The rows are grouped in 4 ways, from coarse to fine. Each group lies inside one group of the grouping before and may be the whole of it. The rows also spread widely along 14 directions, which tell nothing about the answers.
In the rows, zero is written as 128.
Known rows, each followed by its group in each grouping:
[143 120 116 127 147 112 147 117 123 128  85 134  73 146 131  81 135 137
 107 130  72 156 135 140 123 146 120 118] => j_582 j_769 Lelo Lof
[142  89 120 152 109 122 152 125 122 144 126 149 102 139 150 109 115 189
 167  85 118 170  98 133 156 171 106 132] => j_582 j_769 nuvet vagas
[174 119 148 139  95 117 128 143  93 145  97  84  70 126 123  99 100 106
 109 159 119 138 135 122  75 102 136 120] => j_582 j_910 tege lukim
[157 105 166 143 120  99 139  89  84 122 118 152  67 113 182 106 143 140
 116 114 188 174 133  92 145 150 125  66] => j_582 j_910 munuv Pige
[142  84 148 190  84 113 140 120  95 157 132 131  78 142 169 129  84 176
 169  97 175 167 109 120 150 169  93 132] => j_582 j_372 sodur datu
[185 108 142 136 120 160 153 127 136 146 137 153  50  79 113 120 140 189
 148 111 145 171 143 114 140 149  97 116] => j_582 j_769 Lelo beti
[ 99 116  71 134 185 135 134  86 153 129 146 159 163 129 146 140 182 131
  96 110 145 123 157 137 154 146 141 133] => j_582 j_322 mugo Tes
[166 126 128 145 129 116 164 102 182 156  91 108 130 120 130 159 159 122
 134 180 127 132 100 164 117 109 126 147] => j_582 j_910 tege gazu
[123 108 120 149 134  98  84  91  97 114 134 101  98 147 175 117 149 129
  80 115 151 149 139 125 146 138 151  89] => j_582 j_910 munuv pog
[125 170 104 165  76 131  89 165  98 151 117  83 102 156 121 101  55 141
 187 142 123 119  89 133 113 145 139 173] => j_582 j_322 Loni bomi
[ 84  89  95 200 166 120 130 101 168 155 166 163 138 148 168 184 159 102
 105 139 147  94 187 181 157 160  79 176] => j_582 j_769 nuvet baze
[ 68 144  88  94 154 175 122 136 164 175 124  96 105 101  63 153 139 120
 103 119 143 162 174 101 124 129 176 127] => j_821 j_845 buk didib
[140 178 107 126 151 152 169  99 140 109  90 117 121 128 123  91 142 107
 114 138  86 158 141 165 104 116 115 130] => j_821 j_249 voz Zabaf
[102 153 122 113 112 164 142 114 154 182 105  85  84  92  89 167 122 104
 139 147 198 168 133  97 118 123 148 117] => j_821 j_845 buk Gufir
[166 148 127 136 119 123 146 123 124 114  88  86 114 138 116 104 110 121
  97 165 106 124 151 137  81  91 115 158] => j_582 j_910 Fefa kabo
[123  55 102 106 103  79 176 146 105 132  74 118 109 174 159  83 115  94
  92 128  50 138 116 127 108 131 101 122] => j_582 j_769 Dobu Mamib
[133 108 118 106 145  87 145 114 142 172  86 149 127 114 131 139 164 121
 129 165 163 121 104  91 121 123 178 113] => j_582 j_322 Loni vorez
[104 148 117 128 112 145 125 118 154 132 109  75 115 128 129 145 132 107
 115 150 138 158 127 131 136 123 134 126] => j_582 j_322 mugo lumaz
[123 151 123 147 132 128  58 123 151 127 130  57 100 131 109 145 138 176
 100 140 136 146 144 133 142 116 170 141] => j_582 j_910 munuv pog
[213 117 131 137  93 138 129 128  95 115 145 120 120  98 157  96 137 135
 132 125 127 136 102 147  98 104 128 106] => j_582 j_322 mugo Tes
[137 118 131 146 138 139 149 139 117 135 134 138 162 132 138 101 126 127
 125 106  76 158 135 169 105 128 162 127] => j_582 j_910 tege gazu
[184  99  91 136 145 104 130 107  89 165 118 156 115 128 130  92 137 159
 141 113 140 121  95 120 105 140 171 116] => j_582 j_910 munuv Pige
[132 156  71 119 184 127 137 123 102 136 106 189  71 123 104  75 131 103
 104 153 121  76 195 100  94 148 115 152] => j_582 j_769 nuvet baze
[148 138 101 128 108 160 119 149 114 145 136 109 104 116 117 107 112 101
 133 136 105 130 130 149  97 124 133 132] => j_582 j_769 Lelo Lof
[161 131 127 132 139 106 156 103 121 118 109 154 139 119 139 101 137 183
 145 105 139 150 120 119 123 125 137 136] => j_821 j_845 buk Gufir
[155 127 118 110 127 140 129 137 111 151 122 136 105  94 113 110 133 122
 126 136 143 134 138 106  97 117 162 111] => j_582 j_372 sodur datu
[ 93 119 110 154 130  86 149 129 129 142  91 151 130 165 153 119 104 136
 148 137 124 120 127 121 140 159 117 168] => j_582 j_372 sodur datu
[138 157 101 140 124 155 108 127 151 134 161 138 105  85 130 148 153 129
 151 137 163 116 139 141 139 133 117 141] => j_821 j_845 buk didib
[174 106 145  73  97  89 161 118 130  82  93 121 111  93 152 114 155 145
  91 153 171 132 139  49 125  86 105 110] => j_582 j_910 tege gazu
[154 150  86 159 132 130 138  91 102 128 123 145 130 150 147  91 108 162
 167 102 138 136  93 143 128 157 120 145] => j_582 j_769 nuvet baze
[138 108 130  79 122 141 156 138 120  97 122 144  97  92 147  92 158 113
  88 116 107 166 162  99 128 124 118  81] => j_582 j_372 sodur datu
[172 128 145 125 129 105 169 154 142 151  61 132  88 125  98  98 116 135
 130 178  72 125 137 130  82 110 125 158] => j_582 j_769 Lelo beti
[123 113 123 120 100 116 114 154  96 109 135 119 147 138 157  91 114 118
 119 112  93 141 125 129 115 123 148 120] => j_582 j_769 nuvet vagas
[127  97 129 129 124  53 103 135 117 119 103 133 158 160 178 101 150 134
 118 138  81 122  91 139 131 126 174 120] => j_582 j_769 nuvet vagas
[135 113  90  87 119  89 136 117 119 157  72 129  32 116 118 109 141 126
 124 152 167 122 114  55 130 143 119 107] => j_821 j_845 buk didib

New rows, each followed by its group in each grouping:
[122 113 124 133 106 162 119 158 122 154 179 134 140  82 132 147 134  99
 136 113 152 134 155 140 111 119 148 123] => j_821 j_845 buk Gufir
[116 119  65 125 133 143 106 118 146 179 138 102 138 124 113 157 146  86
 121 149 150 105 116 140 112 124 163 135] => j_582 j_769 nuvet baze
[187 146 138 153 142  96 152  86 133 121  99 154 117 116 161 122 159 132
 133 170 159 115 120 139 117 117 118 133] => j_582 j_910 munuv Pige
[131 106  87 126 103 126 114 138 146 119 129  76 125 143 132 119 134 157
 114 106  77 149 111 155 137 121 119 143] => j_821 j_845 buk didib
[180 133 156 132 107 139 171 150 111 180  88 141  78  93  99 109  96 125
 164 160 142 143 126 110  73 119 140 132] => j_582 j_372 sodur datu
[105 124 134 132 138 101 130 131 133 136  87 106 103 140 112 128 110 140
  88 155 142 125 186  89 108 113 133 160] => j_582 j_372 sodur datu
[119 160 124 137 126 103 160  92 157 123  81 139  92 127 150 133 139 135
 154 153 162 143 116 117 154 147  91 142] => j_821 j_845 buk Gufir
[119  96 137 159 122  91 120 143 103 131 128 126 157 156 158 114 113 132
 114 121 109 129 139 141 117 126 157 142] => j_582 j_910 Fefa kabo
[149  87  78 152 141 120  89 132 113 168 151 116 110 129 113 132 137 141
  98 133 146  85 154 124 103 121 150 154] => j_582 j_322 mugo Tes
[140 113  98 142 140 125 110 143 105 120 155 175  89 111 149  99 144 139
 123 121 129 101 165 116 137 155 111 133] => j_582 j_322 mugo lumaz
[125 116 165 131  87 137 159 150 137 127 108  83 150 132 137 127 104 124
 125 125  91 188 122 149 109 104 137 129] => j_582 j_769 Dobu Mamib
[115  93  99 115 146 131 151 143 115 163 130 167 105 109 114 111 137 131
 123 105 136 133 164  98 119 143 139 125] => j_821 j_249 voz Zabaf
[163 100 134 174 144 131 156  86 126 164 123 135 120 128 139 135 134 168
 132 108 151 169 124 153 121 137 137 125] => j_582 j_372 sodur datu
[164  88 142 185  87 113 156 149 104 145 137 122 148 142 152 120  85 142
 150 112 107 129 128 171  88 114 100 174] => j_821 j_845 buk Gufir
[138 119  86 140 110 152 104 158 196 140 161 113 143 109 136 160 172 141
 156 145  79 120  91 194 160 133 123 155] => j_582 j_322 Loni vorez
[176 166 121 104 147 123 149 126 125 131  98 161 125  89  94  91 138 184
 160 133 150 128 127  87 101 109 164 143] => j_821 j_249 voz Zabaf
[121 118 126 130 124 146 145 131 130 148 133 141 119 110 127 132 123 127
 135 119 149 151 149 117 127 138 132 128] => j_582 j_769 Lelo Lof
[143 164 162 128 165 116 113  99 170  98 120 146  83  81 151 136 209 129
  93 162 131 150 169 143 148 116 134  95] => j_821 j_845 buk didib
[141  73  93 109  94 110 124 157 148 150 106  72 100 139 114 121 137 150
 112 126  72 143 102 136 125 113 127 135] => j_821 j_249 voz Zabaf
[105 161  74 136 157 125 120 137 158  90 143 186 151 135 162 102 163 122
 145 136  67  92 141 173 159 161 102 168] => j_582 j_769 nuvet vagas
[141 104 136 143 115  71 125 149 130 117 103 119 126 142 153 116 136 127
 106 160  96 103 146 136 110 100 118 157] => j_821 j_249 voz Zabaf
[ 99 183 115 140 116 172 142 128 123 124 140 120 155 116 121 123  96 129
 160 107 164 155 148 123 121 129 134 153] => j_821 j_249 voz Zabaf
[130 117 141 143 144 103 112 120 151 126 106 102 123 141 141 129 155 131
  89 151  86 147 143 161 125 113 151 128] => j_582 j_769 Lelo Lof
[129 140 133 139  96 158 143 140 118 135 139 110 104 104 133 129 109 100
 134 126 144 152 151 135 109 121 108 128] => j_821 j_845 buk didib
[125 181  85 145 159 142 164  77 113 141  93 164  80 134 123 102 110 126
 152 137 178 125 143 106 124 166  98 149] => j_582 j_769 Dobu Mamib
[120 127 100 124 134 153 132 139 129  95 131 108 115 142 119  88 119 152
  88 100  64 153 178 142 122 129 101 151] => j_582 j_769 nuvet vagas
[106 124  89 101 127  98 138 105 130 138 105 150 109 120 131 125 135 177
 153 107 197 136 113  51 161 154 133 131] => j_821 j_845 buk didib
[121 121 199 152 100  99  91 123 132 132 123  94  81 109 163 163 143 118
 102 166 180 160 153 110 137 112 145  97] => j_582 j_769 nuvet vagas
[137  93 130 163 100 124 115 156 131 163 128  71 107 137 110 141 105 143
 113 134 112 135 149 148  99 103 128 162] => j_821 j_249 voz Zabaf
[111 140 131 129 130  89 116 126 148 130  91 110 124 137 125 140 124 133
 112 173 152 111 153  97 121 110 140 164] => j_582 j_769 Lelo Lof
[118  91 130  87 105  97 129 170 137 125  94 115 101 125 160 104 163  67
  92 162  43 145 116 143 124 122 146  83] => j_582 j_372 sodur datu
[131 111 127 129 125  99 127 117 107 136 103 112 111 139 140 109 123 136
 109 128 142 146 129 100 119 126 156 116] => j_582 j_910 tege lukim
[158  89 112 136 110 103 146 127  59 132  99 110  90 160 146  68  88  96
  85 124 101 127 149 119  72 118 112 122] => j_582 j_769 Lelo Lof
[131 129  89 140 102 109 128 146 124 117 123 161  83 137 155 102 113 141
 166 140 120  95 121 118 152 167  67 167] => j_582 j_769 nuvet vagas
[152 115  87 144 124 150 125 143 106 152 131 123  84 137 101  89  99 174
 143  97  95 141 129 136 114 151 124 152] => j_582 j_769 Dobu Mamib
[136  87  97 112 144 123 147 127 133 118 129 157  69 104 125 122 148 146
  76 133 154 103 212  75 130 130  72 147] => j_582 j_372 sodur datu
[135 147 106 117 153 132 112 128 156 135 118 113 132 114 109 125 160 129
 109 151 104 128 136 141 118 114 175 133] => j_582 j_910 tege gazu
[143 205 100 153 160 179 154 123 115 123 134 166 113 104  94  90 100 139
 153 120 132 119 188 140  89 135 105 179] => j_821 j_845 buk didib
[182 128  79 119 143 131 129  98 117 148 115 145  88 115 115  97 144 171
 146 119 144 131  97 115 124 144 141 121] => j_582 j_769 Lelo Lof
[112 120 143 149 119  95 128 129 158 119  96 102 128 158 156 126 135 160
 129 132  84 169 107 155 160 141 136 136] => j_582 j_910 munuv Pige
